Each cloud of rows lies close to a flat space through zero, with a little noise off it, and is much wider in some directions of that space than in others. After each cloud: how many dimensions does that space have?

[[ -7   2   8 -18   6 -32   6  -8 -41  16 -10   2  21  -6  23 -15  -7]
 [-14  -2  -5  14 -12 -18 -23  20 -29  27 -48   6  13 -20 -24 -38 -11]
 [-12   1 -26  28 -22  17 -62  29  16   8 -30   4 -13  -3 -43  -8  11]
 [ 16   7 -14 -19  12   2  16 -17  28 -14  35   5  -5   5  18  19  12]
 [  7  17 -82  40 -32  28 -90  45  81   9 -39  25 -31 -22 -93 -21  32]
 [-13  -8  -2 -23 -16 -24   5   6 -23 -12 -14  -6  -1  -6  -5 -10   4]
 [  2   9 -35  10 -12  -5 -34  16  15  13 -25  16  -2 -18 -34 -21  10]
 [ -6   6 -12 -21   1 -41  -4  -4 -34  20 -18   7  22 -18  14 -27  -1]
 [-19 -18  53 -14  -5 -24  46  -4 -68  -5 -18 -17  21  -1  22 -14 -29]
 [  5  -7  12 -17 -10   7  36  -4  11 -32  16  -8 -11   5  -1  13  -1]
 [ 13  -2  -7  18  -6  38   1  12  48 -22  12   0 -25   7 -31  19   3]
 [ -3  -8  16 -24  -3 -13  37 -10 -16 -18   8  -8   1   1  14   3  -7]
 [-19  -5  25 -22   6 -42  12  -9 -69  20 -19  -6  26  -6  33 -20 -14]
 [ 15  11 -41  21  -2  37 -42  10  71  -7  17  11 -25   8 -32  21  26]
 [ -2  -8  13  17  -6  28   2   7  15 -14   2 -10 -15   8 -15  15  -4]
 [ 20  10 -30  10   4  26  -9   2  62  -9  21   9 -20   3 -20  17  14]
 [ -7  -2   7  14  -7  -4 -12   9 -15  15 -23  -1   6  -8 -10 -13  -8]
 [  1  -6   2   5 -12  15  13   7  22 -23   2  -5 -15   1 -22   7  -2]
 [-22 -14  40 -35   0 -49  44  -8 -82   5 -18 -13  26  -8  35 -24 -23]
 [-18 -11  15 -12 -16 -19   9   8 -39  -3 -22  -9   6  -6  -2 -14  -8]
 [-19 -25  39 -13 -18   0  35   3 -30 -34  -1 -26 -11   9   1  12 -11]
 [ -1  -7  15   9  -7  12  18   6  -2  -9  -2  -6  -7   1  -8   3 -12]
 [  6   0  12  11   4  15  12  -3   7  -2  10  -3  -2   7   0  10  -6]]
 => 5

[[-20  47  -6   5  19 -18   2  -7 -17  26   1 -13 -10   1   1   4   7]
 [ -5  17  19  42   3 -22 -30  13   0  38   6 -45   3  -7   1  17   9]
 [-33  19 -62 -47  29   7  40  -7  -5  -4  -9  39  -1   3  19 -60   0]
 [ 23 -33  57  34  -3 -38 -63 -57 -12 -25   7 -54  23   9   1  52 -17]
 [-55 -16  16  23 -27 -14   4   9 -33  29  50   1 -11  -6  40  16 -14]
 [ 15 -11   0   6  12 -18 -16   4  10   1  12  13 -15   4 -21 -35 -16]
 [ 10  -7   4  21  -9   5  -5  22   1   1   8  17 -13 -11 -14  -7  -2]
 [-39  -1   9  18  -6 -26   0  -4  -4  20  44  -6   9  40  28  31 -11]
 [-10   1 -10  -6  18 -10 -10 -23 -29 -20   3  34  -5  -3 -10 -33 -18]
 [  5 -27  21 -24  -5   1 -16 -45  -9 -24 -14 -28  39  -1  15  17  -9]
 [ 11 -19  -2   6  14 -20 -21 -30   1 -22  11   3  -1  13   2  -4 -16]
 [-11  10  15   7   1 -14  -8  12   0  29  10  -7  10   2 -10 -15  -2]
 [ 34   7 -30 -41  18  27  18 -35  -1 -37 -24  27  18 -25 -11 -33   4]
 [ 16 -19  -1   5   3  -9  -4   8  20 -14  -6   4 -23  10 -14 -13  -3]
 [-10   4 -12  -8  -8  11  13  19  -3  17  17   4 -31   3  20  22  -9]
 [-20   4  -7 -26   6   3   6 -24 -17 -12 -12  -1  15  12  19  15  -4]
 [ 48 -17  -4  33  -5  19 -17  36  39  -8 -22 -11   4 -14 -23   2  21]
 [-41 -26   6  22 -33   7   3   2 -28   5  49   8  -5   1  50  47 -14]
 [ 54  11 -10  19   4  36 -14  26  30 -19 -49  -2  22 -11 -33  13  28]
 [ -9   8  20   0  15 -41  -6 -33 -13   8  18  -9  -7  -4 -14 -34 -11]
 [  2 -12 -25 -26  -1  26  25   6   8 -14 -12  30  26 -13  -1 -46   9]
 [  4   1  28  24  -6   1 -51 -34 -48 -16   3 -18   7 -11  13  72 -21]
 [ 16  -6  -9 -19   5  11   9   8  17 -16 -28  14  12   8 -20 -24   6]]
 => 11

[[-20  16 -19 -11 -16 -20 -11  -3  -2 -18   0 -12  -9   2  21   9 -19]
 [ 22 -35  48  15   4  51  29   3  12  14 -11  34   9  21  -7   0  54]
 [-17  32 -45 -19 -32 -33  -4  -9 -15  -1  13 -33 -12   6  -5  33 -23]
 [ -2 -34  38   7   1  51  28 -10   0  23  -8  17   9  33  -6  21  57]
 [ 31  38 -29 -14 -78 -42   1  34   7  12 -10 -13  -1 -17 -18  35 -59]
 [ 17   1  -7  11  38 -15 -13  -1  -5  19   5  -4   6 -32 -23 -27 -13]
 [ 14  -4   6  -6 -55  28  46   3  -5  12   0   4 -12  45 -12  50  42]
 [-78 -37  33  -7  71  34 -33 -43   0 -26  -2   7  16  16  55 -21  28]
 [ 16  14 -12   1 -20 -17   3  14   3  -3   1  -2  -7  -7  -5   0 -16]
 [ -2  -4   1  -9 -32  12  22  -6  -5  18  -1  -3   2  24 -12  36  21]
 [-28  38 -39 -14  12 -68 -63   9   8 -36  -2 -25   5 -54  36 -32 -95]
 [ 26  10 -20   1 -23  -2  24   1 -15  22  11  -9 -12  10 -35  22  15]
 [  0   1  -2  -2 -16   7  13  -1  -3  -4   2   0  -7  16   2  12  14]
 [-10   2  -1   1   2  -3  -4   0   0 -22   2   4 -10   8  18  -8   2]
 [ 12 -30  30  14  13  49  38 -10  -6   9   4  23 -10  36 -12   5  73]
 [ 34 -25  38  -3 -99  74  91   9  -1  33 -11  27 -11  90 -28  87  97]
 [-23  14 -24 -12   7 -22 -18 -13  -9  -7   9 -22  -3  -8   7   2 -19]
 [-27  -9  10  -4  10  12  -6 -11   3 -21  -2   6   0  16  28  -1  11]
 [ 10   0  19  -7 -74  24  38  15  10 -15  -9  16  -9  50  19  45  29]
 [-46  34 -40 -16  36 -62 -64  -7   1 -53   8 -25  -5 -41  51 -40 -79]
 [ 19  -1   1  10  12   0   2   6  -4   8   2   2   0 -12 -18 -14   2]
 [-11 -18  15   6  37  18  -6 -15  -2   4   1   6   8  -1   2 -16  19]
 [-24  20 -26  -8  25 -43 -44  -5   1 -24   3 -19   2 -36  22 -29 -54]]
 => 5

[[ 29   4  56  15   9  40 -12 -31  42  -1  68 -13  -1 -32  31 -47 -25]
 [ 67 -40 -20 -36  -2  -1   8 -39  38 -34  59  37 -40 -35  15  57   1]
 [ 69 -67   2 -33   7 -29  26  10   9 -46  22  12 -37   7  18  34   2]
 [ -9  39 -20  24  13  -5 -10  20  29  29 -54  64  -5  33   8  15   4]
 [-28  19 -54 -34 -18 -15  25  19  -3 -25  -8  50   9  -6  10  18  42]
 [-30   6  13  -3   9  -2 -23 -46 -37 -21  47 -36   8  -3  10  16 -25]
 [ -4   2  15  24 -61 -12 -11  -1  -4 -42  -9 -57  52  12 -23 -19  -5]
 [ 12   0  37   5  44  37 -25 -32  21  22  50  -4  22  13  21  -2 -24]
 [ -3  60 -87 -31  25 -16 -37 -12  -4  31  -8  84  13  -8  15  47  18]
 [  0 -26 -25  14   9 -19  53  69 -47   9 -13 -31  17  12  -9 -13   7]
 [-31  46  13  -2 -22 -41  -1  10 -13  -7 -26  22   9 -16  46 -41   8]
 [-11  22  38  46 -13  77 -70 -51 -15  53  60 -57 -33 -33 -31 -28 -44]
 [ 57  37 -10 -31  65  36 -59  34 -19  46   4  -7  -6  -3 -65 -23   3]
 [-22  11   6  -9  28  21  -8  -3 -18   5 -22 -34  -5  -4 -58   1   3]
 [ 53 -85  69  39 -39  13  54   9  -2   5  32 -88  -9 -19 -27   5 -25]
 [ 56 -32   0 -11 -45 -20 -28 -28  37 -29 -27 -25 -12 -32 -18 -25  -2]
 [ 24 -18 -26  22 -30   4  16  -8  29 -11  -3 -16  10 -29 -16 -17   0]
 [-38  -8 -20  46 -28  -5 -16 -25 -34  35  21  -2   9  29  40  39 -29]
 [-20  35  13  21 -20  29  -4   5 -23   5  45 -10  29  21 -26  51  -8]
 [ 20  11 -22  49   1  54 -18   3  51  16 -12   6 -19   4 -44 -22  -7]
 [-31 -24  30 -21   7 -12  13  31 -20  -6 -44  -6 -11  33   6 -23  19]
 [-16  -5  41 -60  41  33 -53  -8 -20  63 -13   6  -1  29  -9   5  18]
 [ 14   0 -11 -19  24  18 -33  11  14 -21 -13  22 -21  37 -20   3   9]]
 => 13

[[  -4   -2   24   13    6    1  -16   -7  -11   10    2   -6    6    6
    -8  -23   17]
 [   1  -33   60    9   39   12    1  -27  -18   -8    1  -26  -19   24
   -45  -50   44]
 [  -2  -24  -18  -10    1   20   14  -12   15  -33  -32   -1    3  -12
    -3    2  -19]
 [ -58  -62   17   39   45   48  -56  -37  -29    1  -16   -8   18   45
    -4  -72   31]
 [ -13  -25   -3  -25   39   17   15    8    0  -10   16  -14  -38   29
   -20    4    9]
 [ -34  -29   -4   40    6   25  -43  -27  -16    2  -24    7   37   13
    15  -47    5]
 [ -27  -21  -11   42  -10   20  -44  -32   -9   -5  -38   18   50   -9
    26  -37  -12]
 [  57   73  -24    2  -83  -56   23   16   23    3  -25   29   42  -78
    40   54  -45]
 [ -77  -99  -23    3   71   80  -34  -38  -14  -41  -25  -17  -14   58
   -16  -58    6]
 [  76  113  -36   -6 -114  -78   32   45   32   26    0   38   43  -87
    55   92  -54]
 [ -34    2  -30   28  -12   13  -45    9  -14   27    6   19   24   15
    37   -7   -4]
 [ -32  -48   23  -13   61   26   -2    1  -12   -1   24  -29  -45   52
   -35  -21   36]
 [ -20  -39   12  -29   56   26   15   -4   -2  -15   15  -28  -54   38
   -41  -10   23]
 [  -4  -17   19   -5   23    8   10   -8   -3  -15   -3  -16  -15   10
   -19  -14   11]
 [  16    8  -55    3  -45    0   10  -17   29  -40  -62   26   44  -60
    33   30  -61]
 [  11   39  -79   15  -77  -13  -10    9   21    2  -39   45   62  -61
    66   49  -73]
 [  44   12   12  -50   12  -18   63   19   18  -17   23  -23  -51   -3
   -35   42   -3]
 [ -17  -20   -9   32   -7   16  -36  -28   -7  -10  -37   11   44  -15
    18  -31   -8]
 [ -47  -49   49   47   42   34  -58  -37  -38   12   -8  -11   19   44
   -18  -88   50]
 [ -14   -8  -30   14  -12    9  -21  -10    3   -6  -25   15   31  -13
    23   -7  -20]
 [  22   48   -9    9  -40  -28   -3   17    6   20    1   16   25  -29
    23   23  -12]
 [ -54  -56  -34   -1   39   45  -20  -16   -5  -24  -11   -4   -7   37
     0  -19   -6]
 [  11   10    4   17  -18   -7   -8  -10   -1    2  -20    9   25  -22
    10   -6   -7]]
 => 4

[[ 15  11 -48  20  -1  52   5   9   1 -37  12 -13 -35   4 -11  32 -13]
 [ 29  10 -23  11  -5   3   9   3   0  -2  16  -7  -5  17 -19  44  -1]
 [ 10   9 -22  12  -9 -11   2  10   1 -18   1   1  16   9 -24  27 -18]
 [  0   1  -4   4  -7  -9   6   2  -3  -8  -2   0  10   3 -10   3  -6]
 [ 48  17 -19   5   5   6  13  -1  -1  17  24 -12 -25  13  -5  59  24]
 [ -4 -11  64 -38  20 -50 -24 -25   7  77  -8  11  14 -16  51 -30  43]
 [  0   0  13 -15  21   6 -35 -16  17  43   0   2 -19 -14  47   2  15]
 [ 29  17 -41   7  23  59 -16  -3  14   4  21 -16 -65  -9  33  45  14]
 [-20   1  -4  -5  13  13 -28  -2  15   2  -8   2 -10 -21  30 -14  -5]
 [-16 -11  31  -6 -17 -53  14   2 -12   1 -15  13  53   7 -27 -29  -8]
 [-17  -9  18  -6   0  -2   6  -2  -3  -5  -8   3   4  -6   4 -33   4]
 [-53 -15  60 -30   2 -63 -26 -10   7  26 -36  23  51 -36  32 -75   4]
 [  4  -8   6   1  -3   0  14   0  -8   4   5   0   5  15 -13  -4   2]
 [ -5  -5  20  -9  -1 -14   8  -4  -5   7  -4   0   8  -2   1 -18  14]
 [ -3  -1  29 -18   6 -35  -4  -7   2  27  -9   4  13 -15  19 -16  22]
 [ 21   4   4 -10  16   6 -11 -10   6  36  12  -5 -26  -4  28  19  28]
 [  6  11 -28   7   2   8 -24   6  13   1   4   1  -4  -2   4  34 -18]
 [-15  -5  32 -20   9 -31 -16 -10   6  28 -14   9  13 -22  28 -27  17]
 [-11   2  -4   1   0  10  -1   4   0 -17  -4   0  -4 -11   1 -13  -5]
 [ 19  24 -60  30 -12  28  15  21   1 -55   8 -10 -11   6 -35  50 -24]
 [ 12   9 -11   4   1   6  10   4  -1 -10   5  -6  -9  -5  -2  14  10]
 [ 35  20 -33   9   8  27   6   4   5  -4  18 -14 -34  -2   2  50  18]
 [-26  -7   9  -4  -1  -9 -18   0   4  -3 -11   9  16  -7   7 -24 -16]]
 => 5

[[-60 -51 -24  -1 -20  17  34   5  56  36 -29  -1  50   4 -37   0   0]
 [-13   7  -7 -21  -5  16  24  15  21 -46  61  26  72   9 -10  19  59]
 [-58   2 -24 -12  21  53   5  89   0  16  44 -52  50 -22 -63 -15 -23]
 [-31  -5  -7  22 -35 -45 -15 -32  21  11 -17   1 -18 -18  20  -7   5]
 [  9   7   0   7  -9   9 -19  12 -23  -9  11   1   2 -10  -7  10  -4]
 [-22  -9  18  -2  41 -11 -23 -28  45  -2 -32  -4 -57  -9  40 -29 -58]
 [-10   1  14   7   8 -15  -8 -28  18  15 -13 -15 -16  11  23 -27 -30]
 [ 26  -7  -4  45 -23 -30  11 -53 -17   7   0  71  13 -25  -1  35  24]
 [ 23   0   0 -59   7  24  48   6  23 -16   7  10  23  23 -28  25 -38]
 [ 15 -18  22 -14  35 -30 -23 -12  33   4  27  23  35  -6 -29 -24  33]
 [ 46 -14  25   7 -42  24 -21  24 -40 -47   7  10 -41  -5   3  22  33]
 [-37   3   9  -3  16  -1 103 -31  20  24  35 -29   2 -13   0   7  51]
 [-23 -19  18  57   0  68  49   5   5 -20  40   3 -13  -5  24  -6 -29]
 [-15  -4   8  26   5 -30   3 -36  23  35  -3  -9 -14  -1  13 -38 -30]
 [  2 -28  10   3 -10 -14  19 -37  42  -9  24  51  35 -10 -15   9  23]
 [-53   9 -22 -20 -22  15  12  12  23  -4  11 -28  64   7 -14  12   6]
 [-46 -30  -5  49 -34 -17  42 -43  44   0  26  42   5 -32  11  10  32]
 [ 10  10 -28   8  41 -24 -39  19   4  33  -5  25  41  20 -19 -37 -19]
 [-21   2 -32   1  27  52   8  34 -18  12 -33  -5  40  19  -9  14 -13]
 [-17 -17  50  52  16  30   3 -30 -17  -1  14 -21  -9 -22  24 -13  20]
 [  7  -4  26  -4  18 -33  20 -37  24  25  31  -1 -19 -29 -14 -17 -13]
 [ 41  -3   0  -3 -15  -8 -43  52 -25 -13  15  -2  -1  19 -24 -22  26]
 [-17  -6  13  -3  49  46  36  37  28 -15  77  -4  53  12 -22 -26  22]]
 => 12

[[ 14  -9 -14  -9   9   4  13  17  25  12 -31 -18  -7  24  16   1 -13]
 [  4  34  19 -12 -11  15  -9  -5 -37 -33  34  39 -20 -34 -17  -4  28]
 [ 22  11  -7 -17  10  20   3   5   9 -17  -8  13 -24  18  19  -1   5]
 [-18   8  24 -12 -23  -4 -25  -3 -10  15   9   9  -7 -36  -7  -6   0]
 [-42 -33  -9  24 -12 -54  14  13  14  48  -1 -50   2   4 -11  -4 -16]
 [  2  -1   6   1 -13 -12 -12   8 -11  13   1   9  -2 -34 -16  -1  -4]
 [ 33   6  -4 -19  11  32   0  10  14  -6 -35   6   5   7  13   5  -9]
 [ 23  13 -21   0  23  14  25   0  -3 -41  13  16 -26  37  13   0  19]
 [-17 -28 -10   6   4 -16   0  -2  34  32 -21 -33  10  29  20   2 -23]
 [  0 -16 -16  15   6 -17  12   6   8  10  -8 -15   8  13  -2   2 -10]
 [  1 -11 -17  22   6 -21  12  -1  -4  -2  12  -2   0   8  -7   1   1]
 [-12 -40 -25  36   6 -41  23  12  14  35 -18 -45  33  14 -17   5 -23]
 [ 10   2   0 -11  -4   3  -4  12   4   7 -12   3 -12  -9   2  -2  -5]
 [-28 -18  11  20 -21 -32 -14   0 -10  34   5 -17  27 -36 -27   0 -12]
 [ 40  37   8 -35  16  65   4  -3  -2 -46 -16  29  -5  15  18   4  17]
 [ -4   2   4   1   0   6   2  -5  -3  -2   0  -4  14  -1  -5   2   2]
 [-49 -56 -19  35  -9 -73  -6  -2  37  62   4 -48  -7  27  17  -5 -31]
 [ 13   1   9 -21  -4  19  -9  13  13  17 -37  -8  12 -13   3   2 -16]
 [ -4 -16   1   0  -6  -8  -9   6  14  27 -21 -15  11  -6   2   2 -18]
 [  5  14   3  -4   7  17   3 -11  -7 -24  12  12  -1   9   4   1  14]
 [  2  -5 -14   5  14   2  18  -1  12  -8  -3 -12  -2  35  13   1   1]
 [ -7   4  11   3  -8   0  -3  -2 -14   3   4  -1  21 -22 -20   2   2]
 [-18 -15  11  16 -21 -28 -20   1 -14  30   4  -5  22 -45 -27   1 -13]]
 => 6
